The groups are shells around one centre, one inside the other: the same stretched ball of 7 dimensions in 8 sizes.
Known rows, each followed by its group:
[-12  15  28 -44  -9  45  38 -11 -37] | libuv
[-17   2 -15  -6  24   5  49  -9   1] | Rido
[-16  -6 -27  44   2 -46  17 -21  53] | libuv
[-21   7  14 -18 -47  -4  23 -18   1] | pagef
[-17   6 -10  35   2 -27  30   9  19] | dudo
[ -9 -16 -13  28   4 -36  33   4 -11] | zif
[-12  -5  -6  22  36 -10  14 -23  43] | Rido
[-39   5   4 -15 -27  -5  23 -41  17] | Fisi
[-17  23  -5  -7 -25   3  47   8  10] | pagef
[  8  23   6 -17 -17  25  38   3   4] | tupu
[-19  10   0 -19  28  25  46 -10  -3] | tupu
[-15  34  13  -3 -25  23  27 -12   9] | feli
[-12  29  -8 -19 -38  10  51   2  14] | dudo
[-13 -14   1  35 -11 -43   6  -9  22] | zif
[-22  42   8  -2 -34  14  22 -12  60] | feli
[ -3  12  24 -15  13  39  14 -29  -4] | Fisi
[ -1 -12   8  43 -12 -42   7  11   3] | Fisi
[-24  13  35 -67 -11  52  33 -25 -20] | feli
[  1  -2  23 -31   2  28  12 -31   4] | libuv
[-27  32  33 -17 -40  19   4 -20  50] | tupu
[ -9  -1   9  33  -3 -20  -1 -20  26] | dudo
[  6  12  11 -13  -8  20  28  -4   0] | pagef
[-11  -1  12 -23  17  25  32 -21 -21] | Rido
[10  8 -6 22  5  0 27 -2  4] | tupu
[-38   5  18   1 -43 -19   3 -32  29] | feli
[-16  11   3   5 -38 -15  10 -26  48] | zif
[-18   3 -30  -2  -4 -12  68   6 -21] | Fisi
[-10  17  13 -41 -46  15  30 -13  23] | Rido
[ 2 -8  0 13 25 -6 26  3  3] | dudo
[-28   3  33 -22   6  24   8 -33  -1] | feli
[-19  13  -4 -34 -31   9  39 -24  26] | dudo
[-14 -26  -9  18  34 -27  33  -1 -13] | libuv
[-19   0   7  17 -20 -29  10  -4  40] | zif
[-41  26   1  -9 -42  -1  24 -35  41] | feli
[-28   8  15  31   1 -12   3 -19  25] | feli
[-17  13   3  31  17 -11  14   1  53] | Fisi
[  9  13   5 -38 -29  31  49  -4 -39] | feli
[-14  23  10  -2  -4  16  30   1  14] | pagef
[  6 -19 -26  21  -4 -37  48  12 -27] | Fisi
[-25  28   8 -15 -12  23  23 -30  42] | pagef
[ -8  20  -6  13 -25  -7  30  -2  23] | pagef
[-31  14  22 -19 -16  19  15 -36  11] | tupu
[-20  12  26 -28 -57   0  20  -3  13] | Rido
[-41   7   9 -26  -5   9  33 -24  14] | dudo
[-24   4  14 -32  -2  13  34  -7   8] | zif
[-38  26  35 -25 -20  26  -2 -41  59] | libuv
[ -8   7  30 -46 -52  21  25 -15 -27] | libuv
[-35  20  27 -31 -13  26  19 -23  25] | pagef
[ -4  -3  21   5 -21  -3   3 -23  -4] | libuv
[-18  -1   7 -33 -21   8  38 -18 -15] | pagef
[-33   6  32 -24 -50  -3   5 -24  19] | tupu
[-12   9 -20  13 -13 -15  32 -22  32] | dudo
[  0  39  13 -34 -31  41  47  10   1] | Fisi
[-16  -4   4  24 -44 -40   7 -14  20] | libuv
[-14   6  22 -15 -49 -10   8 -11  31] | tupu
[-22   5   8   6 -41 -27  14  -6  37] | zif
[  0 -14   6   5  21  -1  16 -18   0] | zif
[-35  -1   7 -24  -6  -2  32 -16  16] | zif
[-16  15  -1 -23 -12  12  28 -25  47] | Rido
[-42  -6  11 -20 -19 -15  20 -25  27] | tupu
[-21  11  15 -25 -30  15  30 -22 -14] | dudo
[-20   9  -2  -5 -22  -1  22 -36  20] | Rido
[ -6  17  17 -27 -25  29  32 -15 -23] | Rido
[  7  10   8 -37   5  42  35 -23  -6] | Fisi

New rows. What belongs after each?
[-14 -12  21   0  -8  -6   8 -23 -13] | tupu
[ -7 -27 -15  35  21 -44  27   3  -6] | tupu
[ -1 -17   5 -14  33   7  27 -11  -1] | Fisi
[  3  16  11  -5 -19  21  18 -26   0] | Fisi
[-15   0 -22   5  -7 -19  46  -6   8] | pagef
[-24   0   7 -14  19  11  24 -26  18] | pagef
[-25   1  28 -34   2  25  27 -16 -19] | Rido
[-26  21   2 -21 -14  13  48   3   6] | pagef
[-12  22  26 -48 -14  48  34 -15 -12] | zif
[ -5   3  -7  -4  10   8  44  -7 -16] | pagef
[ -6  36  -4 -24 -47  25  53  -5  -7] | Fisi
[-15 -17 -18   2  -4 -27  46  -4 -21] | tupu
[-13  10  23 -10   6  16   9 -14  37] | dudo
[-25   4  26 -20 -25   4   2 -34  34] | pagef
[-34  25   1  -3 -25  -1  35  -7  28] | pagef
[-20 -16 -23  57  11 -62  16  -4  46] | feli
[-29  10   3   4 -37 -17  11 -35  47] | dudo
[-34  24   2  -7  -7   7  21 -28  64] | dudo
[-25  -8   6  13  24 -13  23  -2   8] | dudo
[-12  25  11 -31 -24  33  39 -15  -6] | pagef
[-14   0   2  24 -30 -31  -1 -30  47] | tupu
[-46   8   5  -8 -26 -14  20 -32  38] | Rido
[-22  -7  13  -7 -27 -13  12 -29   5] | dudo
[ -5  10 -12   3 -16   1  34 -25   2] | feli
[ -4  -7 -19   6 -17 -25  48   6 -16] | dudo
[-30   7  -3  17 -28 -29   8 -31  58] | dudo
[-12  18  34  -2 -32  12 -14 -35  46] | Fisi
[-32   7 -20  10  -8 -20  27 -35  54] | libuv
[  1  -3 -12   4  15  -4  32 -10  20] | Rido
[ -5  15  18 -32 -44  15  31  -1   0] | pagef
[-15  -3   1 -32  13  15  41 -14   3] | tupu
[-10  -5  31 -18  -9  10  12  -9 -13] | zif
[-17   2  -1  20  -6 -25  27   8  19] | pagef
[-27  -6   1   8   1 -18  10 -34  41] | pagef
[-13   8   4  -4 -23   1  32 -11 -13] | pagef
[-23 -11   6  -4 -47 -37  26   2  -3] | feli
[  4  15   2 -18 -15  18  34  -8  11] | zif
[  7 -15 -14  35  -2 -34  26   0 -10] | tupu
[-29  -3  -5  -2 -24 -24  36  -8   1] | pagef
[-23  -3   2 -25  -3   1  43  -6  -6] | pagef
[-30  -5   9   6  -3 -18  31   6 -10] | tupu
[-15  13  -7   7 -39 -15  27 -18  22] | zif
[-12  -8  -4 -14 -18  -8  44  -7 -31] | dudo
[-11  -1  -2   3 -47 -27  22 -12  15] | dudo
[-30  22  15 -29 -38   9  32  -5  28] | pagef
[ -5   7   5 -31 -11  17  49   7 -17] | zif
[-10 -18  10  22  11 -21   3 -21   9] | zif
[-21  13  14  -5  18  20  12 -31  39] | zif
[-14  -8 -14  10  -3 -21  30 -20   8] | pagef
[-23  28  14 -49 -51  24  43  -6  14] | zif
[-17  13   6 -26  10  25  36 -16  18] | pagef
[-20  29  20 -49 -12  47  26 -32  37] | tupu
[  3  12 -14 -13 -31   0  57  13 -16] | tupu
[-20  32  28 -44 -55  32  24 -19  16] | zif
[-36  22  21 -15 -11  16  17 -22  37] | pagef
[  3  -3 -16  21 -16 -25  34  -1  -2] | dudo
[-37  10  20  -4 -16  -3  16 -16  18] | zif
[-31   6  -3  11 -20 -26  32   4  23] | zif
[-30   6  14  14   8  -8  -1 -27  58] | zif
[-23  15  44 -50 -57  28   9 -29  -2] | Fisi
[-14  10   2 -11 -49 -14  29  -7  22] | pagef
[-30   2  15 -11  -2   5  12 -37  21] | zif
[-44  11  18  -9 -15  -2  18 -19  27] | dudo
